The rows are grouped in 4 ways, from coarse to fine. Each group lies inside one group of the grouping before and may be the whole of it. The rows also spread widely along 14 directions, which tell nothing about the answers.
Some rows, each with its group in each grouping after it:
[ 12 -18  -1  23   4   2   1  17 -24  12  14  14  23 -24  19 -16   5  -4
  10  12  -9   7 -13 -33   1  -3 -35   3  42  30 -17  -8  -5  18   6   1
 -19  24] => q918 q773 q399 gebop
[-11  -3 -39  22  35  11  22  15  23  10  -9 -40  16   1  31  -9  12   1
   5  20 -29  33 -11 -31  -7  21   7   6   0 -21 -28 -18  -9 -15  -4  23
   6  18] => q918 q212 q26 fek
[  1  20 -29 -24  -2   3  -3 -26 -17 -16 -17  11   0 -10 -23  -4  -9 -11
  -4  -2  -3  26  21  10 -21  19   5  43  25   5   9  27 -10   0 -15 -21
 -14  31] => q673 q169 q66 nuver
[-18   4 -14 -10  -4 -27  -5 -25 -20  23  -4 -29   5  11  -3  -4  -7 -19
 -24  -3 -38  24  -2 -14  31  39  12   4  11 -18   3  32  14  -9  19  16
  36 -20] => q918 q202 q131 lavo
[-20   6  36  -9  15 -12 -28  24  18  -5  11  14 -12  -6 -17   4  55 -12
  -9   9  25   6   1  38  19 -27  -1   3 -18   0  17 -20   7 -15   8 -34
  -2  12] => q918 q773 q399 mose
[  7 -21 -18 -11   8  15  19 -16  36  -1   3 -23   9   7   7  -8   7  17
   8  24  17 -35 -12  -2  11   7  21  17 -15   4   7  -2  17 -38  -4  20
 -10 -15] => q918 q202 q376 fipa
[ 13   2 -11   8 -25  -9   4 -20  19 -14 -11   2  15 -13 -14  -9 -35  -4
  34  15  36 -28  -8  10 -31  -8 -15 -34 -11   7   5 -31   0 -50   2  20
  -5 -46] => q918 q773 q886 Ket
[  2  10   1  -8  -7  -7  -9  13 -36 -12  13  -7  23   2 -11   9  24  -4
  37   5 -35  21 -21 -13  17   4 -48   4   9  32   4 -11   8 -29  26  -4
   0 -18] => q918 q387 q601 bolon
[  9 -23 -31 -13   2  11   2 -17  18   9  11  -2  13  -7  20 -44  -1 -13
 -35   7   2 -22  -9 -15   5  18  -6  32  37  13  -8  12   7  -3  -8  30
 -20   7] => q918 q773 q917 Nof
[-11  16  20  -8   2  14  -3   5  -4 -20 -22  11   2   7 -24  -5 -23 -18
 -17 -22 -11   6  -1  11   3 -18 -15 -42  -2  19 -15   2  -6 -37 -29  -5
  -6 -32] => q673 q444 q417 likol
[-22  21  23   0  33   3  -9  24   3  -3 -19   4  -7   4  -2   5  29 -20
 -23  -5  -6  39   6   8  19  -9  24 -16   3  -7  -4  -6   1  -6 -18 -26
  -9  15] => q918 q387 q601 kat
[ -9 -13   3  12  -5  -3   0   2  19  10  -6  -4   3   1  11  -3  20  -6
   7  20  25 -12 -28  -6   7 -29  -4 -23   2   9  -5 -39  13 -38   7   9
   9 -23] => q918 q202 q131 Mol
[-20 -18 -13 -30  11  -3  19  10  -3  29  16 -33  -2   9   4 -12  -6  14
 -12  -5  -8   7  -7  11   4  15  -3  29 -16 -13  -4   9 -13   0  15  18
  40   7] => q918 q387 q815 loken
[  7  10 -13 -23   6  15  -1  15 -26  -9  19  -6  22   9   1  -2  18   0
  29  -9 -48   8 -25 -16  15  -8 -60  10  15  42   3 -12   6 -32   6   3
 -15 -20] => q673 q444 q388 tiva
[  4   7 -27 -33   5   4  -1 -11   6  18   2   4 -20  -7   6  -9  -4  14
  -4  -9  26  -4  16  23 -22 -10  13  33  14  -4  20  -4  -6  21 -10 -11
   1  21] => q673 q444 q971 kini
[ 15 -21 -33 -15 -11 -19  11   3 -24  19  24   4  16 -25   6 -24 -28   0
  14   0  11  -7 -13  -7 -38   2 -53   5  16  22   8  -2 -16   4  10  19
 -12  -6] => q918 q212 q715 depiv
[ 10   7 -19 -33  -7 -27  -9  -6   3  22  33  -5 -32  -6   2  -6   1   9
 -18 -14   4 -13  28  36 -10   3  -9  43 -22 -11  46  27  -8  31  27 -13
   6   3] => q673 q444 q971 kede
[  1   4  41  12  -2   4 -13  12 -24  -4  -7  12  10   1 -15  19   4  -6
  15   0 -10   2  -3  -6  31 -12   1 -33  10  21  -5  -3   6  -6  -3 -22
  -5 -14] => q918 q773 q917 Leleb
[ 21  12 -28   2   8  26   4  -6  31   4  -4 -19 -13   7  21   1  -5  25
  10   8 -10 -15  16   2  -8  13  24  22  -6 -13  -5  -8  -2   8  -4  13
   4   6] => q918 q212 q26 nav
[  9   1 -15  18  16 -23  11 -12  11  16 -16 -12  -6  -9  16  10 -11  -7
  -6  12  10   9  10  -9  -5  11  40 -19 -11 -22  19   9   7  -2  -1   0
 -14 -13] => q918 q202 q131 lavo
[-17  23  13  -3  13  -2  -7   0   4  16  -7 -15 -17   8  -5  18  14  14
  10  -4  -4  17  24  21  12   1  34   9  -6 -25   8  -2  -5  14   4 -25
  33  16] => q673 q444 q971 kede
[ 11   2  12   3  -1   9   5 -10  -8  -1 -16   7  10   8   0  10 -16  -9
  -6  -8 -11 -17  -9 -19  25 -13   9 -39  14  25   4  10  15 -20 -18  -1
 -24 -43] => q673 q444 q417 likol
[-14 -13  17  16  -8  18   3  14 -14   2  -5  -8  -3   5  -1  -1   6  -4
 -27   6 -24  17  -2 -18  35   4  -3  10   1  13 -34  30  -3   6   2 -13
  17  20] => q918 q202 q376 fipa
[ 17  28  22  17   5 -25 -25   4 -16  16   4   4 -13 -11   1  25   1   0
  25   0 -12  13  33   9  10   8  23 -15   1 -17  24   0   2  39  18 -27
   4   1] => q918 q773 q917 Nof
[ 17 -16   6   3 -44  14 -11 -15 -30   2  20  12  14  -6 -13  -6 -12  14
  19   9  -3 -26  -1  -7  10   4 -40  31  34  36 -16  11  -1  21  22  -1
  24  12] => q918 q202 q131 lavo
[-18 -27  16  56  -1 -14  28   5  -2  -1 -20  -8  26 -27  -9  24   7   2
  29  40  32  18  -3 -25  -1  -3  19 -19  -9  -2 -14   3 -15 -14   4 -27
  -6  23] => q673 q444 q417 likol
[ 30  32   9  56 -15  29  -3  -2  -3 -19 -22  18  -1 -16   6   0 -39   0
  17   2 -22   2  38 -12 -22  -1  -5 -12  30   7 -35   0 -24  38 -13 -11
  -9  27] => q673 q169 q66 nuver
[  8  28  13  56   2  14 -11   1  13 -16 -28   8  14 -13   7 -15 -16 -25
   1  10 -16  13  22 -13  -4  10   8 -28  38  -3 -45 -14 -10   6 -15   5
  -4  13] => q918 q387 q815 loken
[ 30   1 -11 -22  12  35  -3  22  -6  -2   7  24 -15   5  22  -4   5   6
 -23 -11 -17 -12  -6  -9   7 -20 -17  14  19  38  -1   4   4  16 -22 -14
 -46   6] => q918 q212 q715 depiv
[  8 -42  -9 -12 -12  -8  34   1 -26  31  16 -11   9  -7  10  -7 -36  18
  -2  -2  17 -17 -18 -14  -3   3 -14  -2  -3  19   7  23  -9  10   8  18
   1 -15] => q918 q387 q601 bolon
[ 20  -3  -3  17 -27   9  11  -9  14 -38 -13  15 -16 -11 -20   3 -21  -7
 -27   8  18 -17  26  10 -12   2   1  20 -34  18   2  57 -16 -11 -10 -30
 -40   0] => q673 q444 q971 kede
[ 15   9  -4  -1  23 -57 -13  -6 -18  31  35  -7   6 -13  15   6  22 -13
  12  -2 -17  -2  11  -6  20  17   1  -4  10  -8  62  11  22  20  30  -4
 -25 -21] => q673 q444 q971 kini
[-13   9 -17 -12  11 -14   1   3   6  11   9 -22  -4  -8  -3 -12  -2   3
   6   4  -5  23  20  24 -19  24   1  36  -9 -29   0   4 -20  10  16   5
  31  28] => q918 q387 q815 loken
[-14 -17 -25 -27  -5  -2   2  -2 -13   0 -11   7   2   0  -4 -18   6 -30
 -51  -2  -3  16 -26 -14  10  -2 -14   8  14  24  -5  23   4 -32 -14  -3
 -21 -10] => q918 q212 q715 depiv
[ 14  -8   3  12 -10   3  25  -1 -12  18 -22  15 -17 -13   6  22 -40  13
   6  -3  40  -7   7  -3 -28 -34  24 -25  -5   6  10  -1 -15  19 -18 -24
 -11   1] => q673 q169 q66 nuver
[  9 -29 -13 -21  -5  28  38 -18 -12   2  -1 -17   9  12  -6  13 -19  34
   2   3  -1 -21  -2 -13  19  19  24  38 -10  18   3  52  -3  -6 -11  -7
  -8   2] => q673 q444 q971 kede
[ -3 -30   3  21  22  12  47  43   2  19   5 -28  -8   2  25  26  -2  29
   6  10  -7   7 -16 -24   7 -23  -2 -12 -50   5  -7   5 -19  -1   4 -11
  -7   1] => q673 q444 q417 likol

New rows. What belongs after each?
[ -6   2 -23  21   1   0  10  18  14  13 -11 -18 -15 -13  27  -4   5   2
  -6  17   0  34   5 -11 -19  -2   3  16  -5 -15 -19  -8 -18  12  10  -6
  13  31] => q918 q387 q601 bolon
[  7   3  -9 -15   2  12 -12  14 -23  17   8  10   4  -7  14  -2  18  10
  31   3  -3  12 -17 -13  -3 -28 -26   9  42  29  -1 -39   8   9   1  -8
   2  15] => q918 q202 q376 fipa
[ -2 -38  30  28  16   3  36  15  -9   5  20 -18  35 -13 -16   9 -10  33
  40  26  15 -16   2  -2   7  25   1   4 -21   2 -14  17 -23   9   4  -1
   5  29] => q918 q212 q715 depiv
[ -4  23  -5   6   2 -17 -25 -30 -10 -14  -9   0  28  -8 -22 -19   0 -31
   6   8 -23  19  12  -5  12  38   0   1  41  -1  -2  13  14 -20  -1   8
  -2  -1] => q918 q202 q376 fipa
[ -1  22  -9 -20 -21   0 -25 -40  14  15  11  -3   8   5  -2 -31 -16  -4
   9 -10  -4 -36   9  22  -4   3 -14   9  44  -4   4 -29   6  -1  12  36
  42 -16] => q673 q169 q66 nuver
[ -9   6  -4   1 -23 -12  -4  -8 -53  15  -4   0  17  -2  -8  -7 -34 -23
  -5 -20 -35  24 -10 -27  10   4 -39 -27  34  24 -12  19  -5  -6   5   5
  18 -26] => q673 q444 q388 tiva
[-10  35  10  14   7  33 -16   6  10 -17 -23 -14   9  18  -6   7  13   4
  23   7 -42  20   4  -2  18   9   4  -9  16  -4 -41 -27  -2 -21  -8  -1
  29   6] => q918 q212 q715 depiv
[ 42  23 -34 -18 -30  40 -16 -17   0 -14 -10  23  -8   7  21  -4  -6   8
  13  -7 -12 -31  -7 -18  -9 -29 -23  19  46  48   2 -18  14  -8 -11  -3
 -29 -22] => q673 q444 q971 kede
[-10 -21  16   5   0  20  24  27  -3   1   0 -15  12   0  -6   8  -9  28
  37   9  10  -4 -24   1  -9 -21 -28 -16 -26  16 -26 -30 -18 -32   3   6
  25  -6] => q918 q773 q399 gebop
[ 23  31   3  35  21 -15 -18  -1  27   5  15  -5  12  -9  25 -12   6 -16
  18   1 -33 -19  16  -7   8   4 -13 -34  17  -5  14 -27  11   1  10  25
 -20 -28] => q673 q444 q417 likol
[ -9  16   2   0  -1 -17  -9  21 -19   3  14  -9  -7  -3  -3  10  19  -7
   6  -5 -31  29   3   1   6  -6 -36  10 -11   5   9   4 -10  -1  25 -20
  11   2] => q673 q444 q971 kede
[-18 -24  -1  -2 -19 -24  19  12 -25  28   4 -22   6   1  -1   6 -26   1
   8   1   0   5 -30 -13  -3  -9 -29 -37 -24   4  -5  -6 -11 -28  20  14
  34 -41] => q918 q212 q715 depiv
[ -7  -8   0   8  -6  -7  18  11  -9   0 -14  -5   1  -9 -10  -7 -41  -8
  -1  -5  11  12  -9  -2 -25 -15 -22 -41 -20   6 -15  -5 -16 -28 -11   9
   4 -24] => q918 q202 q376 fipa
[  5  34 -36   8 -16 -10 -26   7 -19  -2 -16  13 -18 -22   6  -5  -2 -21
  -3   2 -21  51  17  -5 -33   1 -27  16  27  -1 -12  -6 -18  18   7 -22
   3  30] => q918 q212 q715 depiv
[  3  -3  -7  18  18  17   3   3  54  14  -3 -13 -13  -1  28  -5  26  18
  -4  27  20 -20  12   6   5  -1  42  19  -2 -23  -8 -22   1  13  -4  -2
   4  29] => q918 q212 q715 depiv
[ 19 -22 -37   3  15   9  33  -3  22  23  -4 -15  -9 -14  34 -17 -35  19
 -12   6  15 -12   6 -12 -27  12  20  11  -7 -11  -5  10 -13  13 -11  23
 -12   8] => q918 q773 q399 gebop
[ 31   4  -6  19 -12 -15 -14   2   8 -16  23  15   0 -18   1 -16  -3 -18
 -12   8 -12 -23  16   5  -5  14 -35   5  -8  17   9  23  -5   5  14   0
 -39 -11] => q918 q212 q715 depiv
[ 11  -1 -33 -24 -14  -7   3   7 -24  15  15  -4  -2 -12   2  -1 -16  16
  29  -1  -3   7  -7   4 -34  -5 -42  18   2  14   8 -14 -16   2  16   2
  11   0] => q918 q212 q715 depiv
[  3 -25 -21 -15 -24 -13   5  -2 -12 -10   4  16   6 -21 -10 -10   7 -17
 -11  15  33   0 -15   0 -17  -9 -27  30   3  31  10  14  -4 -23   9 -16
 -25   4] => q918 q387 q815 loken
[  9  31 -13   1   9  -6   5 -32  34  -9 -31 -10 -14   3  -3   8 -25  -8
  -4   0  10  -9  25  19 -15   8  50 -18 -21 -28  24   3   4 -26 -17   2
 -11 -28] => q673 q169 q66 nuver
[ 10 -12   0  24 -20  13  -7   9   1   8  16  13   1 -18  19 -11  16   4
   0  13   2 -13   1 -14   3 -20 -34  23  32  25 -16  -9  -8  29  15 -10
   0  31] => q673 q444 q417 likol
[-11  -3  -4   4  10 -21   7   4  -5  22  23 -18   0  -5   6 -14  -3  -8
 -17  -3 -21   9  11   3   4  17 -19  16  -6 -15   5  17 -14  18  20  10
  20  15] => q673 q169 q66 nuver
[ -7  10   3 -17 -15  36  -3 -25   4 -25 -34   2   4  12 -26   0  -8   6
  -3   5  10  -1   7  12  11  13  30  19  18  11 -22  16   1 -24 -24 -11
  10   9] => q918 q387 q601 bolon
[ 18  19 -13  13 -12  36  -5  -7  16 -16 -19  -6   9   9  11   5  -2  13
  41  19 -13 -10  -9 -17   4  -5   2  -3  19  15 -23 -38  10 -28  -2   8
   3 -15] => q918 q773 q886 Ket
[ 19  -3   7  17  20 -20  -3  26  13  27  27  16 -22 -24  30   1  18  -1
 -13   1  15 -10  19   7  -7 -28  -6  -2  -7   1  30  -4  -5  46  10 -22
 -34  18] => q673 q444 q417 likol
[-15 -14  13  19  15 -19  24   5  -4  15  -4 -24  19   2   5 -10 -28 -20
 -22  -4 -15   8  -9 -17  19  20   7 -48 -13 -12 -12  19  -4 -21  -2  30
   7 -36] => q918 q387 q601 kat
[ 18  18 -46 -19 -24  17  -4 -11  10  -1 -18   3 -40   1  17   1 -17   1
 -25  -9  -3   4  13   3 -19 -15   3  30  -6   7   6  16  -4   2  -7 -19
 -10  -3] => q673 q444 q388 tiva
[-25   8   5  15   2   4  -5  15  15  -1  -8  -2   3 -10   2 -33  -5 -22
 -23  -2   2  23   3  11 -15  -5 -22 -10  13  -8 -36 -18 -22  -5  -5  12
  25  19] => q918 q387 q601 kat
[-14  -5  -4 -20 -19   2 -15   9 -15   5   3   6 -16  -5 -12   8  28   7
   5   9  14  22  -7  15   0 -20 -18  37   3  12  -2 -10  -3  -1  18 -29
  29  29] => q918 q202 q131 Mol
[ 21 -25 -29  14 -10  -2  22 -10 -13  31  -6   1   2 -12  31 -12 -48  -1
 -18  -3   7 -15  -8 -37 -15   0   2 -26  25  13  -5  13  -3  20 -13  25
 -19 -21] => q918 q212 q26 nav
[ -2 -12   7  -7  38  -4  27  29  -8  32   9 -10 -18  -3   8   0 -33  16
 -22 -17   1  11  18  15 -13   6  16 -16 -29 -20   4  21 -26  35 -19  -2
   0  15] => q918 q212 q715 depiv
[ -6  -7  11   5  32  43  19  16   9 -16  -6 -11  28   9   1  -7  20  14
  14  14 -11   6 -13 -12  20   9   5  11  15  18 -32 -10  -2 -22 -25   4
 -13  26] => q918 q387 q601 bolon
[-10  -1  -8 -22 -34  -3 -10  -4  -9  19   8 -10 -28   4  -2 -10 -11   6
 -25  -8  -1   4   8  18   4   2 -11  33  -4  -4  -7  21 -11  19  26  -2
  49   8] => q918 q387 q601 bolon
[  8 -20   0  -5 -27  18   3 -19 -10  26  20   0  18   1  10 -24 -27  17
   9  -7  -5 -46  -8 -12  13  -5 -28   2  45  26 -17  -3   0  18   6  29
  26 -12] => q673 q444 q417 likol
[ -7   8 -19 -14  -1  34   7   2  -2   6 -11 -17  -1  15   9 -22 -33   6
 -11 -11 -32  13  -7  -8   0   7 -15   6  17   2 -42  -7 -13  -6 -12  25
  32   2] => q918 q773 q886 Ket
[ 16  -5   6  -7  31   9  27  54 -34  26  16  -8 -14   3  31  22 -11  23
  11 -19 -29  24 -10 -17   0 -24 -18 -18 -22  16   6  -5 -14  28  -1 -10
 -16  -1] => q918 q387 q601 kat
[-23  16  23  23  -8  13   0  22   1  -8 -10 -10  10  -1 -11   4   0   8
  39   2  -2  15  -6   7 -15 -29 -34 -29  -3   6 -33 -45 -22 -28   4  -5
  40  -1] => q673 q444 q971 kede
[ -5 -21  13  16  11 -24   6  26 -40  43  21  -1  19 -12  24 -10   0 -15
  -4  -4 -15  15 -20 -32  17  -8 -29 -23  36  14  -5  -9  -1  27  17   8
   5  -1] => q918 q387 q815 loken
[-27 -16  14   2  14 -19  22  -1  24  11  -5 -24  -1  -2 -10  10  11   7
   0  11  35  -6   1  17   4  -5  33  -9 -40 -22  16   4  -6 -28   1  -8
  12  -8] => q673 q444 q971 kede
[ 23  21  -3   8  15  16 -10  13  31 -15   2  -6 -11  12  27   4  34  -8
 -15   7 -31  -8   3  -6  30   0   8   8 -11   6   5   0  17 -12   4  -1
 -34 -14] => q918 q387 q601 kat
[-14  -3  17  17 -14   4  -1 -19  40 -13  -2   2   3 -10 -20 -20   1  -7
 -11  15  36 -29  20  31  -8   1   4  15  -7  -9 -10  -1 -14 -12   1   3
  16  17] => q673 q169 q66 nuver
[  3   3  57  34   2 -13 -11   6  11 -23  10  12  15 -18 -35   0  -3  -1
  22  10  18 -21  27  33   6  10  -4 -24 -24  -2  -1   6 -11  -4   7 -13
  -3   1] => q918 q773 q399 gebop
[ -4 -17  15  42  -9 -21   2 -29  57   2   5 -17  10  -9   0  -8  15  -9
 -11  33  27 -49  14   6  28  16  34  -7 -18 -21  11  13  10 -19  19  12
   1 -18] => q673 q444 q417 likol
[ 10  13 -24  20  -1  -4  21  -2   4   3 -20  -1  -5 -23   5 -10 -61  -2
  10 -10  16  14  22   3 -59  -6  -6 -30  -7  -9 -10  -4 -33   2 -22   7
  -8  -4] => q673 q444 q388 tiva
[  9  30 -37 -14   1   0 -15  14  -7   7   7 -24 -22  10  26  -1  13  -3
  -8  -6 -61  37   4 -12   8  14 -23  32  -3  -3   1   5   0   5  27   3
  12   0] => q918 q387 q601 bolon
[  2  -6 -50   0  -4   1  15 -11  10  26 -17 -21   8  -2  32 -12 -21   1
  11  12   3   2 -26 -30 -23  -4   0 -16  21  -4 -11 -33   0 -26  -3  34
  11 -24] => q918 q212 q715 depiv
[ 27  30 -34   0  25  13   7  14  16   2  -6 -23 -19   9  36   7  -3  12
   8  -1 -42  18  13 -11  -6  13  13  10 -15 -13   6  -4   1   4   0   7
 -16  -5] => q918 q387 q601 bolon
[-25 -22 -12 -33  -2  17  12  -9 -13   0  -4 -17  14  10 -25  13  22  22
  14  16  13  10 -16   4  14  12  17  44  -1   7  -3  11   0 -23  -2 -16
  27  23] => q918 q212 q26 fek
[  4   9   8   4  34  -3 -11  17   3 -18  15   8  10  -7 -11 -15  27 -22
 -21  -1 -26  13  14   5  17  22 -16  10   1   7   5  22   2   1 -10  -9
 -40  16] => q918 q212 q26 nav
[  1  18 -34  -2 -23   1 -17 -41  27  -8 -21   3  -5  -3   5 -33  -7 -32
 -43   1  -2  -8  12  -3  -3  13   8  17  34  -2  -6  17   7 -18  -8  14
  -6 -11] => q673 q444 q971 kede
[  9  14 -24  13  16  11  -1   5  48 -26   0 -13  -5  -7   9 -16  17  -5
  -4  24  -7   5  14  10 -10  18  -1  30 -24 -12  -6  -5  -6 -23   2   5
 -22  16] => q918 q773 q886 Ket
